The rows come from 4 hidden closed curves, with some noise, and rows from the same curve form a group. Each curve winds through 8 dimensions. The rows are also pushed far along 5 directions, which tell nothing about the answers.
In the rows, 128 means zero.
Known rows, each followed by its group:
[157 163 114 100 143 168 174 161  91 114 151 106 150 133 100 114 128 117
 148 133 124 223  40  70  94]  R
[154 159 109 118 181 145 125 191 118 146 132 142 132 105 171 134 113 134
 141 145 120 156 115 119 108]  B
[153 133 111 139 124 131 153 198 153 133 130 129 110 100 126  99 113 172
 172 119 120 140 114 123 136]  Y
[135  94 142 107 102  88 125 117  94  87 148  69 124  91  74 111 141 121
 179 125 149 115  85 107 121]  Y
[140  98 133 110 192  78 109 232 142 166 133  78  73  71 152 102 123 189
 186 130 165 169 124 102 106]  B
[144 165 102 129 142 173 123 135 133 130 131 189 151 161 159 157 133 113
 103  99 107 151  80 117 129]  Y
[125  69 132 137  78  80 104 107 116  95 131  98 103  75  68  94 139 147
 155 155 151  84 110 156 129]  R
[128 158 136 115 166 154 102 188 165 152 116 158 113 140 190 136 140 170
  87 100 136 146 115 118 107]  U
[ 75  72 155  85 120  96  76  41 129 124 145 105 128 159 141 165 143  95
  90 118 135 101 137 140 116]  R
[161 158 139 190  98 119 143 152 127 153  88 117 111  88 103  80 119 168
 185 154 145  86 189 159 179]  R
[115 107 108 102 106 159 125 135 152 140 154 121 132 136 131 107 137 129
 114 131  99 177  69 120  90]  Y
[172 214 112 172  68 157 166 114 105  92 115 178 154 121  89 136 140 133
 144 124 133  83 148 129 177]  B
[120 140 127 137 111 136 150  68  87  78 157 132 153 144  91 138 123  83
 154 112 106  75  89 125 174]  U
[123 137 116  53 181 115 106 136 120 117 129 118 128 106 129 140 152 119
 125 110 166 160 112  88  94]  U
[149 153 103 113 149 138 107 136 118 121 128 169 136 131 142 153 138 123
 135 103 134 136  82 111 132]  Y
[ 88  57 148 102 175  74  79 125 128 133 120  80  99 116 141 122 131 116
 131 114 141 105 119 128 113]  R
[116 133 125 113 166 159 157 156 151 135 144 143 140 148 154 129 118 133
  72 133 121 179 151 124 101]  R
[112  88 141  97 138 117  87 148 156 151 106 105 113 116 143 114 154 139
  83 138 150 175 119 123  59]  U
[126 112 148 156 102 107 118 149 178 149  95 123  98 100 136  90 125 184
 140 123 143  74 203 173 161]  Y
[157 164  98 132  90 127 136 117  81  82 155 143 136 110  71 141 151 114
 177 119 132 115  48  92 144]  R
[111  95 136 135  75  87 103  68 144 123 115 118 116  91  74 105 156 130
 138 143 165  74 196 164 146]  B
[105  85 143  67 159  65  85  70 119  98 127 101 111 111  92 137 153 117
 152  88 189 100 130 115 143]  B
[143 142 130 147  71 167 154  71 127 102 116 155 175 166  98 127 141  97
  97 109 116 137 122 135 143]  U
[159 168 144 215  99 186 190 144 135 133 122 156 162 171 141 112 107 129
 116 113  86 120 160 150 184]  U
[136 149 123 130 157 103 136 138  98 108 116 130 114 103  99 133 122 136
 150 143 156 112 129 114 135]  R
[141 124 140  85 189  43  78 142 109 105  88 100  87  53 110 121 139 154
 204  96 206  55 161 120 165]  U
[124  99 114 180  74 103 148  99 113 110 119 107 118 105  64  89 123 117
 177 140 110  73 134 149 171]  R
[119 101 130  96 118 104  75  67 135 132  92 126 128 121 141 124 139 124
 122 116 147  82 159 167 149]  B
[ 82 107 179 113  99 145  80  28 126 128 148 122 148 159 129 133 159  98
  50 158 142 103 145 171 112]  R
[122 123 159 113 180 123 138 100 101  97 148 126 138 164 133 149 111 112
 133  88 137 122 100 114 163]  B
[128 108 101  93  99 108 138  47  78  74 123 116 155 118  49 134 136  63
 154 137 133 127  87 110 120]  Y
[ 83 107 124 141 159 160 113 127 160 155 133 146 138 168 174 134 134  90
  58 121  84 135 136 138 102]  R
[ 81  70 121 111  86 109 118  85 121 113 151  80 115 124  84 101 153 119
  92 154 124 126 113 128  99]  B
[153 153 115 149 139 130 150 149 106 127 111 128 142 120 118 136 116  95
 176 122 112 132 115 107 136]  U
[137 133 117  60 174  73  62 102 101 117  95 125 116  91 140 155 142 124
 171 102 179  86 129 119 144]  B
[111 112 166  96 219  87  54 158 152 146 122 115 100 103 192 133 150 149
 135  79 176  76 170 136 151]  B
[ 83 114 179  77 212  86  56  65 132 142  94 129 108 163 201 172 118 126
 103  81 167  52 185 154 172]  Y
[130 114 130 122 181 120  85 185 135 178 131 104 122 100 171 125 146 115
 137 142 135 167 137 118  86]  R
[118 102 116 114 153 149 121 165 132 151 162 113 132 106 154 107 123 120
 100 181 104 171 113 142  70]  B
[133 132 143 186 113 185 143 159 170 171 104 152 141 173 198 105 106 151
  63 132  80 137 167 176 138]  B
[127 133 137 112 180 103 105 152 109 124 116 124 119 138 154 174 123 106
 155  97 129 129  83  87 110]  U
[138 137 152 193  88 171 126 124 152 149 121 160 160 159 166 131 131 113
  82 131  94 112 163 172 140]  Y
[153 114 101 133 106  86 131 162 146 118 106 137  99  66  91 115 123 163
 178 143 152 111 153 138 129]  Y
[111 127 132  94 176 115  90 176 122 165 129  92  99 102 156 126 143 141
 116 160 147 171 109 102  62]  U
[124  97 158 118 165  72  71 141 132 118 116 120  95  99 152 135 138 156
 144  95 170  62 140 143 153]  R
[131 122 136 184  89 148 144 116 139 155 111 123 148 131 127 104 119  99
 135 152  93 113 171 163 140]  U
[107 167 132 134 150 152 131  96 143 141 100 174 133 184 170 160 109 123
  92  99 109  99 159 139 165]  Y
[134 122 115 155 116 167 159 193 139 159 175 109 128 111 136  87 117 147
 126 181  90 183 112 135  93]  B
[121  83 110 115  56 105 115 112 138 131 143  88 104  88  78  83 138 152
 173 157 127 123  96 140 117]  Y
[115 110 157 145  85  99 133  69 132 128 100 116 130 144 121 151 101 110
 145 138 120  74 189 159 151]  Y
[ 89  99 175  78 174 116 127  53  97  69 125 107 148 171 104 152 120  67
 113  83 138 110  73 103 129]  U
[156 165  95 144  84 152 122 157 140 165 130 142 133  85 135 103 139 148
 153 171 117 128 155 150 125]  B
[ 97  84 150 126 129 135 100 145 141 153 149  96 117 144 155 122 139 127
  78 147 112 165  90 125  67]  U
[109 100  97  81 167  88 102 190 160 161 130 106  91  75 145 129 141 151
 124 152 149 166 161 107  59]  U
[115 131 131 101 143 130 110 166 168 167 108 121 102 132 170 124 129 172
 107 125 138 157 144 122  96]  R
[153 147 147 152 107 118 100 150 156 162  68 139 116 121 154 125 141 165
 126 118 157 120 172 144 133]  U
[138 120 114 176  84 140 117 125 158 161  87 149 136 123 138 112 128 113
 131 139  99 109 165 166 134]  Y
[107 142 101 132 119 145 183  83  95  76 155 139 147 157  66 133 130  89
 104 125 111 130 103  98 138]  B
[125 158 122 150  96 177 162  99 126 134 158 144 153 175 126 127 125 116
 120 121  90 140 115 126 158]  B
[150 163 105 143 154 178 167 191 111 117 183 148 149 135 134 131 129 120
 110 138 100 190  68  94  99]  R
[102  88 131  88 150 139 128 162 155 139 173 111 121 137 157 133 119 135
  97 140 107 186  91 116  66]  Y
[135 202 156 156 148 152 117 129 125 156  96 166 128 168 186 166 114 139
 124 109 125  87 153 133 168]  U
[122  88 101 166 112 120 132 198 155 169 125  92  99  85 121  71 128 150
 155 161 100 147 132 136 101]  R
[ 95  43 122  61 158  69 112 140 125  87 159  67  92  74  78  92 137 138
 153 127 158 134  76 107  89]  Y

New rows, each followed by its group:
[168 201  82 123 199 123 171 213 112 113 116 157 115  98 118 135 122 151
 182  90 149 147 122  66 155]  B
[106 124 130 131 184 129 101 143 156 148 123 163 127 148 198 160 130 122
  64 109 125 111 188 144 126]  U
[160 138 102 134 125 148 154 154 120 118 165 136 155 106 106 119 142 109
 146 131 123 168 117 113 123]  R
[144 191 116  93 192 117 147 139  81  97 148 142 135 140 141 190 118 112
 169  83 143 118 109  68 159]  U
[147 132 112 124  51 108 152  72  75 106 137  88 138 109  57 125 123 105
 202 163 123 121 101 116 141]  Y
[154 174  81 158 100 164 207 184 138 105 122 154 133 116  77  98 122 147
 140 125 105 157 110  97 127]  Y
[149 161 102 152  83 168 175 173 175 147 114 168 140 133 131 129 118 142
 110 141  99 172 155 125  96]  Y
[162 181 131 142 130 126 134 161 129 131  68 155 116 132 129 142 124 156
 147 106 151 134 119 105 135]  U
[127 125 110 117 167 131 171 165 127 104 114 130 126 131 104 127 117 122
 105 120 130 184 107  88  89]  U
[ 93  59 134  99 145 111 123  96 112 103 140  89 128 144 106 118 123  90
 112 121 114 143  70 119 100]  R
[127 143 131 171 126 130 150 163 139 162 120 119 113 113 140 108 113 153
 128 165 120 119 199 149 138]  U
[137  91 112 171  95  81  87 193 167 188  80 102  82  59 140  91 134 165
 181 160 125 101 173 158 111]  Y
[109 130 152  90 189 126 150  81  79  69 142 111 156 160 112 153 119  72
 110  93 136 119 101  96 141]  Y
[164 183  97 132 143 143 198 162 107 100 133 154 135 124  98 136 107 141
 155 124 132 162 124  94 146]  R
[ 75  74 188 123 105 114 106  56 148 123 104  99 122 157 118 118 121 110
  92 132 128  89 143 163 117]  U
[178 161  93 142 123 106 139 117  80 111 113 148 131  99  96 140 107 124
 221 129 137 100 110 125 185]  Y
[124 125 147 140  97  92  97 113 112 149 109  89  99  91 108 108 140 153
 156 173 156  91 162 147 130]  U
[131 130 159 137 171 136  84 162 146 155 116 143 136 143 204 158 140 121
  90 106 131 128 148 136 111]  Y
[110 124 132 136 132 174 163 139 154 157 149 136 142 174 164 133 107 126
  61 153  91 190 147 136  93]  R
[146 152  72 100 189  96 142 211 119 119 130 142 102  85 126 153 128 143
 156 121 145 161 119  71  97]  U
[127 158 149  76 171 116  94  80  97 128 104 131 148 164 170 200 126  86
 129  99 147 126 129 103 127]  Y
[121 148 124  90 193 110 109 171 105 123 144 117 108 113 150 153 127 124
 162 112 136 127  76  82 111]  U
[157 173 136 169 166 142 131 177 136 171  87 145 138 129 182 136 116 121
 148 115 119 124 181 133 150]  U
[147 162 109 171  70  94 120  91  98 109 110 151 117 105  81 146 137 130
 187 132 139  47 141 136 184]  R
[126  87 133 115 108  53 113 150 131 147 108  69  84  67 109 124 113 150
 195 167 150 113 173 130  99]  Y
[106 129 107 106 117 193 158 118 164 125 151 152 163 166 127 112 142 107
  52 121  95 194 100 117  86]  R
[114 145 148 103 187 156 138  91  85  91 169 144 162 177 149 171 114  79
 100 109 113 131  78 111 137]  B
[ 94  90 139 126 141  75 114 118 114 120 114  88  99 113 111 135 121 113
 140 137 133  92 138 120 113]  Y
[175 162 111 139 143 108 101 184 122 150  92 147 115  84 143 141 136 149
 174 133 157 134 132 117 121]  R
[146 175 148 176 129 141 148 109 121 108 107 178 150 147 129 154 117 118
 115 116 135  77 184 150 177]  B
[194 166  87 164  82 170 168 179 127 121 107 157 152 105 107  95 123 143
 152 138 105 161  98 130 130]  B
[174 190 100 108 176 104 178 173  78  93 125 141 118 114 104 169 100 147
 193 108 156 154 101  64 149]  R
[146 141 141 108  97 129 153  76  76  91 141  96 145 132  64 118 129 115
 166 139 146 146  79 105 140]  R
[154 157 125 122 153 109 163 117  61  87 143 114 137 137  94 161 106 107
 190 112 136 132  80  81 159]  R
[116 136 157 127 166 109 117 110 122 134 119 136 135 173 178 193 114 103
 112  96 128 111 165 117 141]  U
[121 125 147 130 117 111 128  91 129 120  96 123 134 155 136 154 106 101
 157  96 112  86 135 128 154]  Y
[ 94  95 129  77 104  98 142  49  92  67 143  90 119 135  51 124 130 114
 132 126 145 118  72 104 125]  R
[121 111 164  98 191  80  90  96 100 104  96 119 119 152 153 171 114 110
 150  68 155  82 111 113 163]  R
[138 145  99 184  86 131 185 162 119 129 114 116 119 112  84 106 108 129
 164 157  95 124 136 117 130]  Y
[146 129 141 164 120 122 142 115 137 111  86 147 139 135 116 121 124 124
 127  98 137  95 170 148 168]  U
[128 124 132  98 133 150 126  87 131 137 110 143 146 161 162 137 101 127
  87 142 119 147 140 157 123]  B
[ 78 100 128  66 183 135  76 146 154 146 131 119 113 127 158 126 160 120
  56 132 138 172  88 106  42]  R
[103 125 145 126 161 150 152 154 170 152 106 140 129 171 165 141 111 131
  59 123 115 175 164 122  86]  U
[ 96 106 162 130 160 122 108 101 134 118 133 135 134 142 148 147 134 105
  65 134 140 103 169 151 114]  B
[168 121 133 142 111 104  87 148 143 149  75 133 116  80 154 103 125 166
 158 136 152  84 177 181 151]  B
[152 144 131  65 170  75  86 117  88  92 118 117 108 103 117 153 138 142
 207  70 184  89  72  88 167]  Y
[ 72  48 159 102 140 110  90  72 140 106 169  89 127 116 110  92 157 103
  93 123 141  86 136 159 131]  B
[114 125 101  93 159 106 119 172 115 127 140  99 103 108 121 129 148 141
 124 126 139 162  92  78  85]  B
[146 168 139 113 132 137 107 104 126 121 109 161 135 156 158 157 125 134
 154  71 137  93 109 124 181]  Y
[117 107 118  77 154 127  95  83 109  98 151 146 144 137 123 151 146  96
 101 117 143 142  73 121 108]  Y
[ 74  60 161  82 107  87  95  54 148 104 128 107 124 135 112 151 140 104
  80 135 148 104 155 146  87]  Y
[207 197 112 173 108 155 161 209 135 151 120 159 135 103 131 118 123 168
 202 121 132 161 121 111 155]  B
[165 181 142 116 194 133 137 180  99 130 108 118 127 124 144 131 120 137
 174  98 154 156  93  85 143]  R
[135 134 136 140 143 116 122 131 128 112 134 128 123 104 117 107 140 136
 162  96 148  73 149 138 183]  B
[178 150  82 170  67 167 197 173 133 134 118 139 144 127  93  95 106 140
 160 149  86 193  93 118 121]  R
[159 172  79 149 156 124 152 208 137 140 117 165 114 101 142 144 121 153
 148 125 126 140 157 106 129]  U
[120 111 162 200  69 133  98 146 176 194 104 121 106 138 180 114 125 164
 110 155 101 101 182 183 128]  U
[108 127 122  76 145  93 109 102  85  67 135 115 104 105  69 135 146 129
 137 122 167 108  49  88 110]  R
[128 125 168 146 113 161 130 112 138 128 133 120 160 162 157 119 130 109
 101 108 109 120 138 148 141]  Y
[104  51 121 131  65 101 111  44 127 130 139 101 125 102  79  90 121 111
 137 190 120  94 158 194 133]  Y
[142 160 149 128 166 117  92 178 147 169  96 148 112 138 196 177 135 154
 110 112 155 150 162 111 105]  B
